There are 4 nested groupings, the coarsest first. Each group lies inside one group of the grouping before and may be the whole of it. The rows also spread widely along 14 directions, which tell nothing about the answers.
In the rows, zero is written as 128.
Known rows, each followed by its group in each grouping:
[ 95 150  98 159 142 106 142 134  86 102 134 105 132 146 144 194 162 114
 152 170 194  99 150 145 182 135 128  81 216]
J540 J76 riv gafe
[172 102  82 102 105 138 103 129 126 129 133 166 135 188 108 103 200  84
 228 184 138 102 153 142 160 131  97 124 137]
J540 J289 tiro birav
[130 128 158 173  84  60 127 133  95 102 133 156 118 184 134 144 146 120
 106 146  99  99 114 117 108  75 154  98 117]
J789 J319 kimel doro
[133 113 162 148 106  75 104 112 113 106 129 170  98 170 129 125 175 131
 148 144  92  58 153 116 116  80 143 106 112]
J789 J319 Poro setil
[ 83 102 162 144 161 125 123 137 123 159 139 132 145 132 159 127 131 164
 119 108  91  85 133 123  86 138 155 105 137]
J789 J319 Peza zutel
[135 197 168 142  93 114 142 165 120  99 112 101 133  98 155 132  93 129
 123  74 106 175  98 182 137 142 139 121 161]
J789 J470 Ped rina
[124 171  92 183 111  78 100 125 118  26 102  79 117 120 142 170 125 103
 128 130 164 135 164 169  80 115 111 165 145]
J158 J88 nivek Gugel
[129  92 150 102 119 153 111 131 108 206 129 120 133 129 116  84 117 180
 136 171 121 114  98 144 105 117 113  94 149]
J789 J470 Ped soger
[ 67 100  81 137 134 133 123 120 102 124 154 138 144 146 133 130 150 103
 165 133 130 136 187  97 115 158 126 137 125]
J158 J88 nozu Dip
[ 70 125  89 129 133 148 166 162 109 181 176 156 185 182 164 127 135 112
 143  87  87 161 125 104 113 153 156 106 138]
J789 J319 Poro rez
[ 86 168 176 168 152  81 107 149 145  88 109 141 113 132 173 123 119 168
 125 136  82 108 145 168 155 169 167  70 122]
J540 J289 Masot vidi
[183 123 189 141 159  99 118 117 126  83 141 125  91  81 134 126  96 134
  92 137  88  93 128 153  48 101 117 143 131]
J540 J76 palaf bogu
[153 173 126 148 129  91 139 131 154  71 107 119 140 163 144 157 146  95
 158 124 168 108 134 185 134 163 151 134 182]
J540 J154 podi Talo
[ 89 127  86 134 126 112 143 117 119 114 139 130 152 110 155 120 126  86
 157  69 125 179 178 121 114 124 132 164 118]
J540 J76 lil zaga
[112 160 127 139 127 179 103 126  65 117 156 173  72  99 125  89 141 145
 113 107  74 160 150 132 178 118  85  98  82]
J158 J88 nozu kuda
[153 158 167  94  89 127 129  72 140 140  97 179 102 169  89  76 154 143
 144  40  99  63 152 138  81 122 144 161 113]
J540 J289 Divoz voze
[ 95 146 122  96 107 159  97 186  87 160 118  94 165 135 142 140 148 180
 209 113  93 100 127 142 111 110 110  70 203]
J158 J278 Vemef zap
[105 121 109 149  87 112 133 139  61 104 130  98 152 144 111 198 156  99
 157 143 146  88 162  96  85 100 120 129 196]
J540 J289 Divoz voze
[125 127 125 133 107 110 118 158 124  85 129 121 167 158 124 149 167  71
 204 133 124 105 168 120 114 177 144 143 167]
J540 J76 lil zaga
[153 149 159  90  83 143 161 117  95 191 134 143 124 117 123  86 101 148
 113  61 108 154  78 150 116  75 124 123 149]
J789 J319 Poro setil
[ 88 149 176 107 160 128 119 121 107 141 151 151  83 107 143 100 121 180
 162 137  75  90 165 126 149 157 131  80 163]
J789 J319 Poro rez
[179  82 138 143 172 169 114 139 151 125 147 159 143 151 110 109 169  87
 137 177 165  95 109 172 137 210 131 142 119]
J158 J278 Vemef zap
[ 99 131 197 135  93 111 107 152  90 121 110 102 138 122 122 156 148 152
 161 109  98  57 146 113  94 132 152 110 186]
J789 J319 Peza zutel
[119  64 154 168 118  77 105 112 121 137 103 116 143 127 150 142 150 141
 109 125 142  80 123 135  72  50 148 133 113]
J789 J319 Poro setil
[185 160  96 123 120 169 139 109  92 103 171 190  91 170  94 111 167  78
 142 136 107 124 145 131 140 132  93 136 123]
J540 J154 podi Talo
[114 131  99 120 119 170 128 156  68 145 170 131 135 140 122 128 132 123
 146 155 107 151 126 117 128 137  98  99 157]
J158 J88 nozu kuda
[ 96 110 176 134 118 127  95 134 131 144 100 101 147 161 107 127 149 172
 156 154 120  38 147 127  58 184 155 121 168]
J789 J470 Ped rina
[ 79 123  77 119 128  97 158 124 126 131 146 120 159 109 178 124 120  85
 186  75 139 190 173 126 132 126 135 159 149]
J789 J319 Peza zutel
[ 60 139 161 141 148 140 103 152 134 156 100 107 150 155 148 135 157 192
 161 126 125  63 145 150 133 191 159  76 177]
J789 J470 Ped rina
[119 163 119 139 130 121 106 125 121 129 110 147 116 180 136 116 166 163
 145 136 127  91 130 165 155 118 127  75 141]
J540 J76 lil zaga
[103 127 136 113 139 119  85 130 114 142 129 153 106 155 143 102 150 189
 177 157  50  66 166 125 102  96 114  68 129]
J540 J289 Masot vidi
[148 141 142 118 100 152 132  90  71 151 128 131  75  83 103 104 128 144
 118 127 159 136 129 152 169  81  86 122 149]
J789 J470 Ped soger
[100 181 112 162 140 121 139 102 111  77 138 154 101 166 131 157 159 116
 111  87 140  95 170 139 131 145 137 128 140]
J158 J88 nivek Gugel
[ 87 178 115 133  99 116 161 158 124 130 140 141 163 167 151 114 101 110
 132  84 115 199 109 149 151 185 163 110 137]
J158 J88 nozu Dip
[115 163 129 133 119 171 121  93  75 145 130 152  81 100 107  81 123 163
  85  84 104 140 138 137 131 106 100 120 100]
J540 J76 riv gafe
[138 121 146 153 133  47 158 127 105  95 160 123 117 118 170 175 103 105
 117 141 113 122 128 128  86  56 141 119 167]
J789 J319 Poro setil

New rows, each followed by its group in each grouping:
[127  58 100 160 174 173  69 166 105 125 150 128 156 160 126 152 205 120
 166 208 108  51 152 115  91 144 101  99 130]
J540 J76 riv gafe
[ 73  88 147  93 111 175 105 149 109 234 119 134 173 171 117  71 149 191
 168 126  99  94 112 113 108 166 143  86 147]
J789 J319 kimel doro
[ 87 134 123 114 128 148 102 187  93 151 121  59 170  82 154 133  98 168
 172 144 106 152 122 148 103 140 109  86 198]
J540 J76 riv gafe
[180  89 168 176 159  89 126 131 133 107 129 123 128 123 165 170 150 114
  88 140 151  76  88 174  97  69 136 122 140]
J789 J319 Peza zutel
[129 123 125 148  82 138 120 139 103 110 107 115 149 149 106 154 193  80
 183 129 184 102 151 140 168 158 129 144 167]
J789 J470 Ped soger
[156 136 109 156 103 153 120 125 103  90 151 175 120 181  84 117 177  73
 134 140 128 110 146 126 119 173 125 155  99]
J158 J278 Vemef zap
[153 129 161 130  78 164 117 114 117 173  98 165 124 168  97  79 173 146
 113  90 138 105  91 162 154 120 132 120  98]
J789 J470 Ped rina
[ 38 148 130 156 109  92 109 187  96 108 124  83 173 128 163 157  99 159
 158 128  81 140 151 117  77 151 158  89 167]
J158 J278 Vemef zap
[ 90 123 143 157 178 127 132 147 130  93 152 154 139 137 164 163 166 101
 148 105 120 101 164 132 161 182 155 109 140]
J158 J88 nozu Dip
[115  96 148 150  77 117 149 109  86 121 115 107 148  68 110 129 105  79
 107 102 175 172 142 125 120 131 140 184 125]
J540 J289 Masot vidi
[ 54 117  90 143  83 118 121 191  99 151 135 132 203 169 165 125 131 120
 172 100  56 178 140  97 100 128 151  96 111]
J540 J289 tiro birav
[142 104 139 144 106 107 116  93 128 130  85 149 128 161 122 136 193 126
 149 107 181  57 141 157 144  85 139 128 133]
J540 J289 tiro birav
[ 81 125 153 154 121 113 153  90 127 172 105 151 140 162 126 108 119 164
  72  89 153 105 118 140 108 144 180 119 117]
J540 J289 tiro birav
[153 133 120 137 139 145 150 100 123 143 160 206 111 196 115 100 154 113
  98 116  95 100 127 132 112 129 135 122  88]
J540 J289 Masot vidi
[134 135 139 120 101 136 146 125 105 177 125 159 134 152 142 101 146 141
 120  68 124 137  88 152 152  79 132 104 128]
J789 J319 kimel doro
[170 137 119 144  88 195  96 136  79 116 106 110 128  80  99 110 157 107
 118  86 143 151 112 165 128 106  79 160 111]
J540 J76 riv gafe
[ 92 119  85 158 120 143 147 148  95 131 153 120 170 139 148 150 145  82
 136  93 132 161 142 116 108 141 132 151 137]
J789 J319 Peza zutel
[126 149 126 173  95 129 128 141  96  79 132 161 130 185 124 180 222  74
 160  89 123  75 165 117 159 122 137 125 134]
J789 J470 Ped rina
[103 156 130 132 136 127 112 125 112 126 134 150  98 113 146  85 108 161
 131 138  81 152 149 152 147 136 117  94 108]
J540 J289 Masot vidi
[124 110 123 133 115 104 156 125 105  88 153 147 132  95 142 142 142  40
 170 113 170 182 162 131 204 147 132 152 138]
J158 J88 nozu Dip
[101 164 118 149  91 110 142 151  85  91 131 120 144 122 141 161 135  97
 153  90 140 154 144 138 152 125 137 123 162]
J158 J278 Vemef zap
[121 133 120  93 111 142  90 144  94 150 117  90 123  69 137  83 100 167
 177 148 107 165 131 157 127 104  83 103 158]
J540 J76 riv gafe
[103 177  88 108  84 134  73 128 113 144  85 103 124 163 116  71 122 199
 181 152 101 131 143 162  92 120 100  98 145]
J540 J154 podi Talo
[142 111 146 133 147 171 128 179 104 144 158 154 157 161 129 149 170 110
 160 168 109  91 111 136 158 180 131  77 170]
J540 J289 tiro birav
[147 149  92 112 122 126 152 120 119 160 143 156 128 143 157  97 107 136
 124  99 107 175 101 164 123  73 111 108 123]
J540 J289 tiro birav
[ 76  99 172 137 129  93  88 165  72 107 142 107 113  66 170 165 141 157
 189 144  49  93 187  93 124  61 113  73 159]
J789 J470 Ped soger
[ 76 131 132 165 116  95 143 124  54  78 158 104 113 102 122 188 111 102
 118 162 152 128 174  93 116 136 131 123 182]
J158 J88 nozu Dip
[201 116 161 137 158 132 132  84 123  99 133 139  89 117 100 139 152 107
 106 144 171  57 133 162  98 120 109 157 157]
J540 J76 palaf bogu
[ 75 168  82 170 139  98 120 138 119  71 118  94 133  96 174 144 105 119
 145 118 130 177 178 159 126 147 124 136 139]
J540 J289 Masot vidi
[118 150 140 163 119  71 121 130 123  82 101  92 139 154 134 171 135 131
 130 146 155  77 139 151  84 130 153 118 182]
J540 J76 riv gafe
[153 125 150 165  94  92 136 158 103  61 126 116 152 121 134 185 152  53
 151 129 144 121 141 139 131 130 141 146 160]
J540 J289 Masot vidi
[177 155 122 134 108 131  97 149 138  90  89  94 138 102 142 120 132 114
 162 119 139 145 116 205 117 122 101 149 143]
J540 J289 Masot vidi
[153 171 142 119 110  99 133 120 113 143 128 146 104 184 128 118 110 179
 110 148  89  88  98 158  81  77 127  75 158]
J540 J289 Masot vidi
[116 131 156 162 103 137  93 157  69  78 119 108 118  90 116 159 154 114
 154 164 123 107 162 131 155 145 111 112 155]
J540 J289 Masot vidi
[128 144 103 150 136 113  82  95 130  80 120 130  86 153 117 107 160 136
 161 158 117  77 189 141  75 141 105 156 119]
J789 J319 Peza zutel
[128 119 107 140 162 153 168 141 115 151 179 155 155 171 147 154 158  92
 128 111 127 111 119 127 114 149 140 123 162]
J789 J319 Poro setil
[ 76 113  92 134 112 130 120 112  93 186 121 141 147 179 130 111 155 167
 128 127 136 112 131 120 121  82 130  84 127]
J540 J76 lil zaga
[ 61  98  72 146 131  95 125 107 135 176 113  99 174 185 137 109 109 165
 116 167 163 123 133 129  47 135 153 118 137]
J540 J76 riv gafe
[ 86 158 154 140  62  93 107 132  80 113 100  96 121  89 136 122 111 154
 144  79  94 143 150 125  98  80 131 131 140]
J789 J319 Poro setil
[131 114 112 149 170 127 127 141 123 125 133  93 165 154 150 192 153 135
 130 124 138  55 129 143  37  98 127 119 194]
J540 J76 lil zaga
[114 174  78 139 124 157 142 126 105 111 132 107 134 117 128 124 110 110
 133 110 144 171 149 157 108 166 107 156 153]
J540 J289 Masot vidi
[125 129 176 111  86 117 140 148 136 186 104 127 165 152 138  98 121 154
 138  91 119 129  83 159 123 130 162 103 148]
J789 J470 Ped soger
[131 136 112 124 117 135 176 111  74 138 174 158 120 125 120 125 114  92
 104 102 120 164 134 109 119 107 117 135 138]
J540 J76 palaf bogu
[125 128 127 185 126  76 134 128  85  56 147 119 124 144 132 203 150  86
 111 142 121  77 165 103  63  90 137 133 156]
J540 J76 riv gafe
[ 76  94 151 129 151 141 118 121  76 171 142 159 116 129 137 140 173 175
 145 135 134  64 149 116 181  93 133  54 154]
J158 J278 Vemef zap
[127 100  99  99 150 143  98 127 123 174 144 145 127 148 136  76 139 162
 166 174  97 118 134 139 114 113 100  89 125]
J540 J76 riv gafe
[157 161 119 108  77 110  98  95  92  90 136 163  70 144 106  85 136 131
 155 105  61 122 167 120  80  57  86 143  93]
J158 J88 nozu kuda
[ 91 167 107 135 148 102 131 129 153 123 121 107 130 107 180 100  88 152
 141  92 111 180 146 174 110 141 132 131 131]
J789 J470 Ped soger
[108 102 156 154 113 159 130 140  58 170 151 152 128 162 106 149 175 141
 108 160 131  73 107 107 152 121 135  76 155]
J789 J319 Poro setil
[110 127  62 158  89 120 122 117 108 123 116 131 157 156 134 116 153  93
 131  90 147 174 143 135 111  90 119 155  90]
J540 J76 lil zaga
[130 166 160 123 113 105 145 137  96  79 159 140 113 151 101 149 135  89
 170 155 106  93 168 106 123 189 143 122 193]
J540 J76 lil zaga
[ 97  88  95 160  94 142  79 128 116 128  71  85 173 118 119 125 166 125
 162 123 179 120 157 148  95 133 119 166 121]
J540 J289 tiro birav
[141  93 156 110 140 121 150 118  66 129 190 125  90  66 121 147 102 105
 146 181 111 123 160  96 111  99  97 125 184]
J789 J470 Ped soger
[ 94 118  99 151  93  98  86 130  80  93 112  84 128 138 121 165 170 127
 196 179 151  80 186 113  97 101 107 129 180]
J789 J319 Poro rez
[135 144 142 127 110  94  88 106 131 141  70 112 109 132 146 106 129 205
 137 121 128  84 117 188  99  47 116  92 141]
J540 J289 tiro birav
[ 69 148  92 124 109 118 126 149 101 126 127 118 159 139 170 152 150 130
 175  54 106 141 161 125 124  86 125 108 154]
J158 J88 nivek Gugel
[ 72 116 149 134  99 168 142 160  47 133 146  91 163  79 113 169 128 102
 143 101 146 143 149  93 133 170 130 133 192]
J158 J88 nozu kuda
[104  88  91 156 130  65  84 138 156 105 104 102 166 192 157 150 181 122
 205 186 151  68 165 141  81 124 144 125 155]
J789 J319 Poro setil
[147  82 135 122 104 159 110 130  88 134 138 135 117  84 108 107 166  86
 180 171 162 147 147 137 201 139  92 135 133]
J789 J470 Ped rina
[ 86  92 142 150  80 135  97 165 118 179  91 127 188 143 151  84 146 151
 129  71  97 157  94 138 113 112 153 117  76]
J789 J319 kimel doro
[138 172  90 147 112 119 107  86 109  96  98 100  93 128 115 123 121 153
 118 134 154 110 155 170  70  92  92 152 145]
J540 J289 Masot vidi
[ 89 156 107 146 154 130 153 108  89 151 146 130 110 153 147 156 141 161
 112 127 158  96 134 141 143 111 126  87 188]
J789 J319 Peza zutel
[141 140 132 148  98 100 114 156 121 130 112 147 147 167 159 116 148 141
 121 103  91 136  93 161 127  67 134  84 102]
J540 J76 palaf bogu
[ 79  90 140 161 157  66 164  97 120 122 143 155 131 144 156 167 147 107
 125 150 173  89 170 117 163 131 175 104 154]
J540 J289 Masot vidi
[119 108 175 144 140 130  99 150 108 117 148 131 120 139 110 123 140 136
 148 201  93  72 144 116  97 198 140 110 153]
J789 J319 Poro setil
[131 111 138 117  99 171 117 140  68 110 141 105 141  80  92 147 146  91
 173 100 128 111 165 108  83 140 103 172 169]
J158 J278 Vemef zap
[150 140 130 126 143 117  99 177 105  83 162 104 120 125 128 139 107 127
 180 235  98 119 132 152  99 171 103  93 189]
J158 J278 Vemef zap
[176 155 135 132 110 174 108 174 147 134 105 147 166 184 127 111 174 122
 154  91 100 105  84 187 119 164 131 116 127]
J540 J289 tiro birav
[105  64  76 151 108 117  87 188 125 132 109 101 221 183 157 165 207  91
 213 150 137 102 139 126 110 109 133 107 144]
J540 J76 riv gafe
[136 163 159 120  93 115 113 122 135  99 102 123 128 108 137 101 110 134
 128  30  86 137 135 158  65 108 132 165 109]
J158 J88 nivek Gugel
[ 93 129 149  73 116 169 157 109  69 183 157 157 120 106 113 110 132 142
 169  74  95 115 165  90 140 119 122 109 178]
J540 J154 podi Talo
[ 83 100 159 132 134 108 126 147 128 145 120  93 168  91 152 123  83 145
 135 126 109 135 139 132  68 161 158 131 152]
J540 J289 Masot vidi
[118  58 130 120 178 101 144 138 101 114 171 102 156  64 172 193 137  80
 183 125 128 104 179  99  90  76 118 138 195]
J540 J76 lil zaga
[120 169 147 107  87  69 150 126 126 128 112 112 131 105 144  87  67 131
 144 124 141 201 112 170 156 136 146 115 162]
J540 J76 lil zaga
[168 129 114 159  82 117 108 120 123 105  90 121 147 187 116 149 181 110
 122 100 172  87 103 169  87  75 124 148 127]
J158 J88 nozu kuda
[102 113 144 165 122 146 101 154 118 168 106 141 147 159 147 113 169 164
 116 135 131 115  97 162 174 128 141  71 105]
J789 J470 Ped soger
[ 88 167  77 111 149 128 141 142  99 111 158 112 126 112 154 132 114 119
 188 145 126 169 177 135 154 161 103 106 192]
J540 J76 palaf bogu
[115  79 114 148 108 156 114 117  96 176 107 136 158 134 126 125 167 138
 117  95 148 108 121 133 109  74 121 127 107]
J540 J289 tiro birav
[ 83 117  95 130 104 130 131 149 109 149 154 176 165 224 115 106 176 102
 176 155 102 120 157  91 143 186 152  96 121]
J540 J76 palaf bogu
[133 157 171 108 176 172 134 141 140 119 138 163 133 155 149 164 199 130
 169  29 101  26 150 150 135 156 142 107 184]
J158 J88 nivek Gugel
[ 93 122  86 204 125 133 133 106  74 134 124 131 131 188 114 174 164 139
  61 167 188  86 123 130 113 106 132 101 136]
J540 J289 tiro birav
[151 120 100 135 133 130 139 164  90 135 174 153 152 164 157 157 152 103
 136 119  72 128 109 121  98  52 109  89 139]
J540 J76 lil zaga
[ 74 185 101 151  92 187 117 147  46 119 141  97 115 126  89 139 134 138
 141 152 127 140 167 113 132 196  99 119 177]
J789 J470 Ped soger
[126 128  97 144 135  78 113 126 155 141 110 124 134 156 187 114 132 160
 142 126 124 139 115 183 115  53 124  96 116]
J789 J470 Ped soger
[ 85 158  89 139 136 121 124 119 114  89 140 106 126 141 137 159 146 117
 181 100 106  94 213 109  54 146 119 161 169]
J789 J470 Ped soger
[104 173 145 142  90 117  73 153 120  95  69  61 140  96 129 107 104 173
 149 113 110 131 136 172  73 149 123 131 149]
J540 J76 riv gafe
[159  82 113 158  97  81  97 123 150  99  90 149 151 164 138 113 198  74
 172 149 182 120 131 169 182 102 138 133  90]
J540 J76 riv gafe
